Every row belongs to one group in each of 4 separate groupings. Each group adds its own fixed numbers to the row, and there is some noise. The rows also spread widely along 16 directions, which tell nothing about the answers.
In the rows, 128 means zero.
Known rows, each followed by its group in each grouping:
[145 117  98 105 169 121 136 139 144 113 124 108 155 153 174 142 160 139
 153  90  92  94 166 150 101 121 129 128 117 122 127 142]	Y (0) zule G
[114 123 121 109 136 165 152 162 113  95 134 120 177 144 138 104 139 137
 134 130 129 111 152 119 169 135 103 121 120 139 128 107]	Q (0) Fid G
[141 107 145 138 100 115 119 113 174 162 104 136 109 134 135 108 108 119
 126 116 111 115 124 155 133 106 112 135  82 154 124 169]	F (1) lese R
[103 105 165  88 129 145 105  64 104  97 171 138 122  95 110 149 129 146
 154 180 178 122 133 140  78 166 158 118 158 134  99 156]	C (2) Gal B
[133 130 156 136 121  97 121  78 140 134 112 119  77 113 118 151 122 113
 125 122 136 176 122 126  81 126 139 125 148 124 100 115]	K (1) zule J
[149 113 164 141 102 102  86  97 136 162 156 135 126 147 125 136 133 122
 146 131 146 126 140 150 101 112 177  95 133 146 125 174]	C (2) Namib R
[ 93 113 144 161 116  82 138 140  99 116 109 123 148 104 163 122 118 114
 124 142 112 132 125 109 156 104 150 122 125 143 143 120]	Y (0) lese J
[138 100 117 140 147 109 123 155 129 120  92 111 120 124 132 104  94 131
 100 142  95 110 118 136 139 129 115 144 114 133 118 142]	D (1) Namib B
[145 109 146 127 126 138 130 105 131 128 142 131 150 157 148 116 101 131
 153 101 131 101 145 160 129 137 114 119 140 115 165 134]	Q (1) Fid R
[148 131  98 113 120 107  63 120 108 108 147 167 147 151 184 144 139 142
 132  90 121 122 192 157  71 148 125 131 119 121 115 112]	K (1) Kop G
[ 96  99 114 139 159 195 109 220  74 110 151 207 177 104 129  89 163 167
 161 147 145  57  92 100 203 114 149  96  97 141 192 126]	F (0) Gal G
[135 126 108 122 134 112 131 121 119 133 165 120 137 128 148 156 151 139
 145 110 142 117 130 111 114 150 149 141 138 126 153 134]	D (1) Kop R
[146  94 135 145  93 105 123 106 102 143 155 133 132 114 117 125 155 139
 118 168 176 126 127  89 152 144 138 151 143 176 146 128]	D (0) Kop B
[186 124  83 157  92 105 110 141  84 200 175 101 112 161  86 126 128 146
 118 118 157 104 145  82 133 134 152 102 138  99 164 106]	Y (0) Namib B
[ 94 161 134 137 122 129 140 107 131 117 131 110 102 100  87 129  75 118
 142 148 127 135 131 134 123  97 114 129 126  95 109 133]	C (1) lese B
[119  92 178 101 150 128 147 176 178 142  92  84 151 116 140  91 106 133
 123 123 106 118  93 128 156 143 172 101  64 146 102 193]	C (0) Fid G
[119 120 140 105 152 148 100 194 198 165  97 144 140 176 148 122 156 122
 132 111 128  84 136 180 132  79 162 113  72 164 114 160]	C (0) Fid B
[209  86 116 175 111  89 101  97  99 144 151 168 147 150 164 117 127 153
 155  76 111 102 150 123 121 147 109 127 135 137 183 148]	C (0) Kop J
[194  61 138 198 132  56  80 144  98 150 151 162 141 119 160 146 137 144
 126 103 114 121  72  83 137 153 170 153 144 186 187 178]	D (1) Gal J
[116 139 138 127 101 127 122  79 128 110 150 145 107 150 127 155  64 111
 129 119 143 148 144 151 100 135  78 155 159 126 120 103]	C (1) Kop R
[194 110  55 140 136  92 101 164 101 151 139 147  88 148 129 157 178 159
  88  83 117 148 114  61 103 183 119 168 125 157 123  84]	F (1) Fid J
[100 164  94 143  66  95 148 109 122 196 142  87 118 123 110 115 132 111
 139 142 158  91 163 109 152  96 152 116  84  86 160 128]	K (2) lese J
[142 130 106  91 169 134 150 166 141 134 159  68 121 139 113 185 207 134
 138 104 136 156 101  67 104 167 186 107 140 139  94 130]	C (1) Fid G
[131 140 148 135 100 126 119 162 141 144 106 137 120 143 123 102 133 115
 101 113 140 169 139 116 151 112 125 108 102 158 100  89]	K (0) Kop R
[155  87 153 149 130  90 121 144 122 113 130 139 173 165 191 113  57 130
 121  77  96 122 129 144 149 165 103 150 131 153 164 135]	C (0) Gal R
[143 118 112 128 135 103 112 133 107 125 135 130 126 144 145 136 142 137
 125 121 130 129 150 120 109 139 137 130 142 135 122 102]	C (0) zule B
[105 101 114 110  46 110 141 125 162 182 116  53 110 216 149 171  88  57
  75 149 138 109 135 137 142 123  93 137 132 166 111 122]	D (1) Kop G
[126 147 146 128 111 116 165  72 138 121 127 101 112 109 102 110 110 123
 145 123 131 158 150 122 122 133 104 135 120 112 110 125]	C (2) zule G
[134 129 150 137 163 132 129 166 115 135 132 107 143 140  99  99  99 148
 130 122 148 119 127 131 147 138 158 126 140 104 172 110]	C (1) Gal J
[141  97 164 121 156 125 114 156 123 126 130  98 142 147  79  99 108 147
  97 168 160 132 130 132 148 146 159 149 148 154 132 125]	C (2) Namib G
[115  84 126 105 104 123 112 150 114 143 123 143 139 158 176 111  98 131
 109 128 138  85 131 138 141 165 128 118 102 137 144 123]	C (0) Kop R
[100 135 138  71 134 182 186  97 144 123 149  55 108 128  72 153 139 115
 145 154 157 129 119 113 115 143 126  96 144 106  90 131]	Q (2) Gal G
[ 97 168 135 144  84 128 160 113 134 150 122 116 116 158 126 122 115  92
 133 111 156 154 162 137 144  84 106 105 134 107 134  59]	D (0) Namib B
[114 101 158 114 129  97  92 133 162 151 104 127 130 163 156 135 132 119
 102 145 146 106 153 178 111 100 162 141 120 163 120 131]	Q (0) Fid B
[120 145 138 130 110 130 114 110 129  80 151 155 154 137 168 176 157 105
 155  97 120 176 155 126 100 112 111 110 152 170  80 117]	K (0) Kop B
[101 120 130 111  57 171 176  75 101 119  98 127 102 115 143  95 144 101
 141 140 133 130 152 110 141 134  69  50 108 107  90  84]	Q (0) Gal J
[153 106  75 132 110  91 117 136  92 161 153  97 119 189 166 160  73 121
 122  88 102  85 136 119  99 162 117 114 143  84 154 116]	C (0) zule J
[ 83 124  92  76  90 144 167 157 128 116 109 114 130 155 160 125 182 106
  84 158 158 135 166  97 164 159  83 152 101 186  83  58]	C (0) Gal R
[102  92 116  98 125  92  86 118  83 142 182 132 155 169 193 186 177 130
 133 151 189  86 157 135  91 152 199 133 175 140 174  96]	D (0) zule G
[ 88 140 129 115  62 123 119 139 153 148 185 109 159 140 102 154  87 108
  98 175 191 119 134 114 165 140 112 214 116 200 120 158]	D (1) Gal B
[115 127 131 105 133  91 134 137 112 160 132  61  96 114 126 151 123 126
 115 126 124 147 112  96  87 145 206  65 125  81  91 128]	Y (0) Namib R

New rows, each followed by its group in each grouping:
[ 99 175 115  92 115 149 177 138 103 123 164  83 149  95  88  93 129 151
 145 129 165 139 155  80 154 175 139 120  92  83 122 103]	C (2) Gal G
[123 113 126  92 140 140 153 120 151 110 113 146 134 104 184 135 199 135
 167  86 107 132 128 111 109 151 138  88  79 135  96 145]	C (0) Kop G
[125 102 125 117  97 128 138 121 125 136 152  88 158 151 120 118 108 124
 127 167 147  89 157 129 159 128 111 141 127 150 138 153]	C (0) lese G
[120 123 119 107 152 107 116 174 138 131 113  72 112 133  90 130  79 137
  70 157 120 139 120 122 123 149 142 166 121 134  86 130]	F (1) Namib B
[ 85 119 150  80 147 189 188 136 110  94 144  72 173 170 152 117  90 114
 163 121 136 105 146 151 144 157 125  59 165  76 144  97]	C (0) Namib R
[132 122 141 142 137 126 133  79  75  60 169 124 173 124 149 128  64 140
 169 121 118 122 165 147 117 160  91 135 188  98 157 127]	C (1) Gal B
[ 88 128  59 133  67 164 157 105  73 109 119 178 137 107 166  95 175 122
 151 157 138  67 182 110 171 119  54 122  94 125 153  84]	Y (1) Gal J
[ 92 121 130 130 122 114 155  91  92 116 125 134 105 104 139 131 137 128
 129 154 150 133 135 112 136 127 118 130 148 120 144  75]	F (0) Gal R
[149  79 135 128 193 107 124 177 120 124 147 117 141 119 157 158 102 153
 146  87  87 107  55  98 116 172 184 106 130 119 148 184]	C (0) Kop R
[107 132 134 127 108 119 115 163 104 167 134 141 144 119 130  83 129 149
 124 126 172 102 137 114 163 139 179 116  83  97 180  97]	Q (1) Fid G
[124 162 157 124 136 172 168  93 137 118 115 113 111 156 122 115  91 111
 182  69 115 148 153 165 100 102  99  51 149  55 124  86]	C (0) zule J
[133 147 127 148 119 140 153 101 129 109 103 122  97 148 120 133 130  99
 130 113 120 168 147 130 129  97  77 112 161 125 115  68]	K (1) Kop R
[136 147 109 150 110 103 164 118  94 110  95  82 116  81 136  94 178 126
 141 130  84 160 158  76 137 127 136  63 104 101  76 120]	C (1) Fid B
[112 128 100 112 158 122 158 131  81  84 127 109 126  94 146 127 114 150
 135 112  94 135 129  94 118 165 110 111 124  81 116  96]	F (0) Gal G
[131 114 144 148  98 130 118 104 117 107 139 164 133 156 158 148 122 103
 144  98 126 159 136 129 124 129  99 112 155 150 130  98]	C (1) Namib G
[144 128 165 162 133  77  65 125 102 136 148 152 120 134 128 133  80 138
 122 115 139 150 132 146  96 125 171 127 153 121 146 121]	C (1) Gal R
[111 131 105 116 139 131 119 143  98 106 125 127 146 136 146 104 121 141
 137 141 112  84 168 152 129 124 125 111 115 105 130 128]	C (2) Kop R
[131 116 114 103  96 117  86 108 103 132 160 153 122 162 154 143  70 135
 105 104 163 121 155 144  84 194 104 156 136 112 137  87]	K (1) Gal J
[133  98 165 127 129 153 127 127 151 156  85 198  95 137 140  86 125 138
 132  88 155 126 111 156 137 128 112 111  94 132 160  75]	F (0) Gal B
[133 173 134 160  81 114 130 123 135 158 134 115 124 173  99 132 197  95
 119 137 170 171 182 122 151  56 131 120 152 178 121  75]	D (2) Kop R
[133 139 103 126 149 132 123 164 132 113 119 136 135 171 155 145 123 120
 125  79 107 132 147 137 122 114 100 124 127 121 128  82]	K (0) Kop G
[ 90 183 138 114  95 130 154 101 151 133 156 121 147 129 134 134 162 111
 159 116 172 151 182 131 135 110 135 132 115 130 131 103]	C (1) Gal R
[134  87 147 117 102 109 143 125 105 112 124  76 177 119 153 102 129 132
 118 153 114 118 149 107 151 159 141 103 120 151 107 167]	Q (0) Kop J
[119 116 111 107 148 128 139 151 116 123  98 145 112 128 127  87 139 149
 104 132 147 122 141 124 139 166 124 148 104 121 132  68]	C (2) Namib B
[119 178 104 110 131 170 168 108 160 125 150 114  96 159 106 168 102 107
 162  77 124 143 135 137 100 115  77 118 137  89 113 102]	C (1) Kop R
[ 96 115 124 105 122 157 154 148 150 141 110 140 120 173 165 136 117 101
 132  91 134 108 106 146 136 140 108 115 112 131 137  93]	D (2) Fid B
[122 156 118 141 158  99 119 172  93  76 138 113 171 100 111 109 111 156
 104 145 123 158 164  99 154 127 126 173 131 137 115  99]	K (0) Kop G
[105 133 110 110 124 122 125 146 113 124 144 110 145 156 136 114  50 131
 117 120 136 100 156 148 134 156 108 155 119  88 158  99]	C (1) lese G
[106 109 106 110 180 108 118 149 114 102 174 166 167 120 191 166 100 158
 153  91 121  74 109 133 112 165 144 176 120 114 184 146]	Q (0) Gal R
[181 118 134 162 112 109 131  78 165 192 119 137  77 149  97 144 199 117
 149 104 145 125 128 127 111  82 136 114 124 153 147 137]	Q (2) Gal J
[150  95 138 141 157  66 150 138  99 136 104 144 128  81 149  61 143 178
 108 116 147 141 124  84 161 189 165 162  96 118 183  83]	C (0) Namib R
[ 80 125 134 109  98 174 130 141  67 102 136 134 119 131 141 121 120 111
 126 154 151 140 119 110 135 149 126  57 150 112 103  70]	D (1) Fid R
[117 149 129 127 136  76 127 151 122 147 129 102 140 126 147 111 134 139
 113 118 143 138 156 122 130 127 173 143 110 118 139 102]	D (0) zule R
[131 136 137 140 139 128 150 118 157 156  90 129 110 126 103  79 114 134
 135 118 141 104 143 155 148 104 114 141  93 106 166 115]	K (2) Gal J
[171  98 121 113 149 160 106 147 126 157 145 113  96 172  71 116  72 155
 106 132 137 100 117 143 112 142 111 115 141 111 125 128]	F (0) Namib R
[ 62 183 113 146 158  73 129 158 147 153 109 141  87  63 123 137  82 137
 137 102 101 129  97 121 117  73 169 146  53  61 137 126]	F (0) lese G
[106 132 152 126 117 143 139 153 109 118 137  98 152 110 106 109 139 128
 134 157 151 142 130 100 161 133 163  97 131 136 118 128]	C (1) Kop B
[137 112 125  99 109 114 102 105 131 122 139 150 127 149 174 140 135 132
 131 100 133 132 163 146  81 160 120 122 115 140  95 116]	C (0) lese B
[ 95 111 159 116 109 141 125  69 129 131 139 120 118 101  84 102  51 135
 131 201 183  85 137 161 134 130 116 171 138 112 154 156]	K (1) zule J
[165  99 126 150 132 102 150 126 136 121 107 100 121 153 159 140 111 107
 120  83  85 146 110 116 130 149  94 130 145 146 127 124]	D (1) Gal B
[131 114 113 100 134 176 109 149 125 135 146 145 115 135 104 125 144 143
 141 142 140  98 127 126 117 127 131  87 106 124  99 143]	C (0) Namib G
[110 124 123 161 143  80 129 145 132 147 114  97 147 164 157 151 127 111
 125 127 116 102 145 150 144  84 158 151 149 134 180 121]	F (1) Fid J
[132  87 132 119 177 105  93 173 143 139 119 158 149 125 167 124 159 158
 128 125 134  78 116 149 124 127 183 149  99 156 158 158]	D (0) Kop B
[119 164 103 134 154  97 160 180 157 190 147  55 100 144  84 168 135 122
 122 105 131 136  98  87 136  92 183 127 119 104 142 120]	F (0) lese R
[ 72 197 122  89 118 178 198 138 155 133 168  59 119 171  70 168  58  92
 134  95 158 151 120 119 132 133  92 131 147  82 115  73]	Q (2) Gal B
[162 103 136 150 101  89 117 128 108 176 145  88 151 137 131  98 138 135
 138 130 139  97 139 116 144 139 184  99 119 127 162 166]	D (2) zule B
[154 151 123 131 147 117 157 171 141 156 124 110 111 137  83  97 130 146
 112  83 152 166 118  87 150 160 138 158 109 123 143  73]	C (2) zule B
[201 144 106 173 116 132  81 164  94 150 144 159  93 147  85 122 140 144
 128  81 117 163 124  88 113 123 125  79 132 123 111 100]	C (1) Kop B
[124 128 128 142 120 125 143 109 131 123 132 139 133 125 139 127 145 120
 144 126 144 125 143 123 150 121 111 145 133 144 157 112]	K (1) Gal R
[142 158 103 110 120 128 145 132 128 159 146 131 106 153 118 133 157 139
 128  80 169 148 155 102 113 155 123 130 116 108 136  57]	C (0) Gal J
[144  84 153  89  88 112 140  56 142 135 141  74 115 141 142 152 103 114
 118 145 134 130 143 137  85 169 113 117 144 152  78 167]	Y (0) Gal R
[113 147  97 119 140  66  91 128 145 145  96 141  79 115 127 149 180 131
  88 152 142 142 159 131  82 107 157 186  99 155  88 101]	K (2) zule J
[168 116 119 146 128 119  91 166 112 147 162 142 169 187 140 130 153 138
 131  99 149 107 150 135 138 129 151 133 145 163 170 121]	D (2) Kop B
[120 149 110 122 157 145 155 156 181 154 147 101 124 150  88 148  72 128
 149  99 123  86 103 142 137 115 119 162 104 109 152 168]	C (2) Kop B
[ 82  80 132 129 186  98 169 141 141 116  91 134 135 127 195 140 108 121
 141 114 116  82  89 146 150 148 152 164 133 110 211 110]	C (1) Namib B
[163 126 158 141 157 150 144 148 135 120 121 137 149 124 114  73 149 153
 160  98 122 138 135 127 155 115 132  92 112 131 141 131]	C (0) lese R
[117  94  94 128  93 129 117 115  87 132 120 172 115 129 184 118  93 130
 133 108 123  83 124 124 125 170  97 113 106  91 165 102]	K (1) Kop J
[115  69 160 108 126 159 182  73  94  77 109 122 128 115 138  99 129 132
 126 173 148 131 132 121 157 167  73 126 171 156 132  86]	F (0) Gal R
[131 143 133 158  97 106 126 151 106 157 170 146 169 156 179 147 139 115
 166  44 145 140 134 104 141 139 172  96 131 114 195  94]	Y (1) Gal B
[140 136 145 160 154  66 135 143 109 107 120  94 162 127 128 100  85 145
 102 120 127 151 159 128 153 141 135 187 150 121 170  89]	Q (1) Gal B
[ 82 115 107 112 146 112 174 133 130 118 117  81 151 115 161 124  77 129
 139 132  96  80 130 136 147 138 126 138 105  86 147 149]	F (0) Namib B
[ 43 158  93 118 124 114 115 135 127 120  95 157  68 119 145 164  94 102
 109 145 107 122 129 149  98  68 101 134  98  98  91  76]	F (0) lese G
[ 93 106 106 105 105 185 153 137 156 106  94 119 126 140 146 129 103  90
 131 147  88  90 119 144 148 116  60 108  97 145  83 163]	K (1) Namib J
